The groups are shells around one centre, one inside the other: the same stretched ball of 7 dimensions in 10 sizes.
(in the rows, 128 means zero)
Some rows, each with its group after it:
[149 145 110 183 162 186 133 122  75 137 132]
q_78
[153 158 131 154  90 147  67 151 131  65 135]
q_794
[199 142 159 159 156 161 115  97 100  97 132]
q_344
[181 191 172 138  91 105  95 126 161  31 143]
q_78
[149 150 138 130  83 125  78 131 128  76 145]
q_715
[117 138  93 139  87 136  98 176 115 119 151]
q_590
[160 153 141 105  70  87 113 142 179  67 138]
q_78
[179 143 151 128 109 120 110 116 141  97 118]
q_794
[185 167 147 197 163 189  97 126  84  87 133]
q_816
[118 162 113 154  98 146  99 127 103  98 147]
q_794
[147 133 103 158 126 165 129 130 127 114 112]
q_590
[140 123  97 173 140 191  91 160  62 135 156]
q_934
[213 134 167 128 124 129 100 125 140  69 140]
q_344
[145 174 128 154 114 136 129 126 132  75 145]
q_997
[164 114 119 140 109 157  80 155 111 106 142]
q_715
[129 154 106 160 131 149 133 146  90 133 152]
q_78
[154 139 124 176 132 186  70 133  69 113 138]
q_824
[217 146 171 148 166 147 132 103 104  81 162]
q_934
[181 105 145 118 114 143  78 118  96 105 159]
q_934
[181 135 130 140 121 139 117 160 140  87 144]
q_794
[136 188 127 183 122 158 107 129 102  87 136]
q_715
[175 159 146 123 117 107 149 125 149  66 167]
q_590
[150 106 107 134  96 152  77 160 118 125 124]
q_816
[175 105 126 110  88 125  74 183 133  97 161]
q_816
[145 150 118 138  89 125 105 160 149  94 126]
q_168
[138 107  98 140 121 171 106 125  87 116 162]
q_816
[142 140 129 129  77 132  74 119 130  84 130]
q_78
[159 110 114 136 123 154  93 167  84 128 171]
q_934
[169 161 147 137 112 116 123 125 140  95 126]
q_715
[149 139 115 139  96 141  90 168 126  84 158]
q_794
[139 181 133 153  97 133 115 105 143  60 130]
q_824
[180 127 133 134 129 144 120 130 122  89 156]
q_997
[132 158 119 172 115 172  90 105  97  97 123]
q_168
[159 173 146 150 102 125  95 142 129  84 133]
q_344
[146 160 119 174 133 168 107 142  91  98 153]
q_997
[188 150 152 135 126 121 137 113 151  92 117]
q_794
[160 155 125 158 117 155 107 137 127  68 146]
q_344
[194 140 148 138 142 133 144 117 137  97 131]
q_997
[172 145 148 140 103 133  76 143 119  93 135]
q_344
[177 128 135 145 118 154  95 123 127  95 117]
q_715
[154 181 147 126  82  96 116 133 164  50 149]
q_168
[183 160 166 142 134 120 114 119  99 116 144]
q_934
[160 125 110 144 118 152 111 165 122 105 146]
q_824
[157 133 127 147 124 149  96 145  89 127 150]
q_997
[179 125 128 166 173 178 146  93  89 140 115]
q_816
[187 159 169 137  98 122  71 125 134  65 132]
q_168
[139 129 106 148 121 160 113 130  97 116 150]
q_344
[140 127 113 142 103 153  79 148  91 114 155]
q_715
[169 119 130 125 101 137  84 151 121  98 149]
q_997
[183 138 152 108 118 102 147 106 145  93 149]
q_168
[189 158 147 160 168 150 165  97 115 101 136]
q_168
[184 145 157 106  89  92 108 141 162  74 145]
q_794
[137 169 123 136 106 114 138 140 129  92 163]
q_934
[132 154 116 173 142 167 109 132  55 143 155]
q_78
[175 113 119 134 151 145 158 126 113 134 145]
q_934
[234  98 168 110 158 133 144  85 130 103 137]
q_590
[147 148 126 153 129 147 112 132  86 128 147]
q_344
[194 169 173 122  80 101  87 129 182  20 138]
q_590
[207 175 178 136 129 110 137 105 159  53 136]
q_824
[143 178 120 179 120 161  93 170  99  74 168]
q_590
[175 160 158 146 117 132 100 105 121  92 120]
q_824
[189 138 144 144 123 140  95 163 122  92 147]
q_715
[155 101 108 140 125 171  96 131  89 126 147]
q_824
[154 148 133 137 123 139 126 103 105  86 170]
q_590
[156 130 112 166 140 176 120 118 104 124 114]
q_78
[161 129 127 158 149 178 102 114  59 111 176]
q_816
[184 157 144 160 129 157 106 129 132  55 142]
q_824
[153 158 136 152  99 140  73 154 111  89 144]
q_997
[172 134 135 126 101 122 117 127 160  93 111]
q_168
[147 190 155 149  99 114 102 112 123  86 130]
q_816

New rows. What belongs after each?
[190 112 143 139 125 153  71 152  95 116 143]
q_168
[156 151 125 145 109 138 102 161 120  87 159]
q_997
[175 167 152 144 133 126 149  89 136  81 133]
q_715
[194 155 172 139 114 130  73 127 113  73 148]
q_824
[161 147 137 138 115 130  98 152 101 107 163]
q_344
[175 117 134 103  66 117  72 148 170  53 143]
q_816
[159 137 119 176 131 189  68 155  76  96 154]
q_934
[150 157 134 138 124 126 135 115 107 107 158]
q_824
[153 123 131 139 126 156  92 108  70 123 161]
q_934
[205 116 159  98  90 100  98 138 174  77 124]
q_934
[187 153 148 170 175 168 161  65 105 106 116]
q_816
[164 150 133 113  77 101 112 156 179  53 149]
q_78
[183 123 130 168 161 184 112 121  85 123 129]
q_824
[137 154 117 151 122 139 124 139 100 126 147]
q_794
[203 133 164 136 131 139  89 127 109  94 145]
q_344
[225 105 162 101 109 118  95 141 162  61 149]
q_816
[163 190 146 178 117 154  82 152 111  49 161]
q_590
[143 138 112 166 125 171  88 151  81 123 144]
q_344
[141 184 124 172 113 148 107 153 118  72 152]
q_794
[130 117 108 124  76 143  73 125 121  99 135]
q_816
[162 155 137 125  80 116  92 150 158  46 158]
q_168
[215 107 158 143 152 171 103  81 110  93 121]
q_816
[133 171 121 163 107 153 110 108 122  70 136]
q_794
[214 143 164 140 157 129 142 131 124  98 148]
q_168
[171 188 153 167 142 135 137 121 118  87 140]
q_794
[152 200 147 161 119 121 138 120 135  75 138]
q_168
[157 168 130 160 112 148 112 127 142  63 129]
q_344
[161 186 148 173 111 143  82 149 119  77 128]
q_78
[109 175 107 160  82 142  84 154 114  86 147]
q_168
[208 129 164 123 139 130 122 109 120  81 162]
q_824
[185 135 147 154 138 159  84 142  85 106 154]
q_344
[157 165 129 165 134 158 121 127 105  77 161]
q_794
[195 112 149 119 101 134  84 121 150  84 113]
q_934
[145 184 134 176 128 155 113 120 101  83 145]
q_997
[163 181 144 162 125 143 117 123 120  58 158]
q_794
[165 173 155 146  98 130  83 121 128  55 148]
q_715
[221 127 169 109 113 110 115 124 171  60 134]
q_824
[153 141 122 129 108 127 130 131 138  92 147]
q_997
[149 134 108 153 134 167 122 137  93  98 174]
q_816
[194 144 158 141 123 144 103 100 136  61 133]
q_344
[149 118 115 128  90 148  89 119 133  84 133]
q_168
[140 179 121 180 122 159 105 152 105  91 142]
q_715
[111 173  92 173 118 156 138 146 112 103 146]
q_816
[129 138 105 161 120 172 105 113  92 114 135]
q_794
[152 121 127 139 110 155  69 133  78 118 155]
q_168
[171 144 146 117  95 108 113 124 154  82 133]
q_997
[138 143 109 160 113 163  89 156  95 108 150]
q_997
[163 120 129 135 125 154 113  89 109 108 131]
q_794
[171 167 142 145 132 122 141 145 125  94 158]
q_824
[167 154 136 141 125 130 126 147 118  89 169]
q_794
[169 134 134 152 145 151 115 133  82 142 140]
q_824
[193 117 151 120 136 129 129 100 117 120 134]
q_794
[196 153 167 131 112 124 107 101 151  54 132]
q_344
[159 142 145 141  97 140  53 138  94 102 144]
q_934
[134 155 108 170 116 167  88 162  89  99 160]
q_794
[144 165 141 136  79 119  72 143 123  76 151]
q_824
[167 184 163 160 131 142 116  74 109  69 138]
q_934
[189 177 158 172 146 154 127 101 130  68 120]
q_168
[179 180 145 183 163 163 145 111 111  84 133]
q_78
[168 122 122 159 149 173 115 120  89 134 126]
q_794
[173 161 163 140 116 127  90 114 101  89 154]
q_824
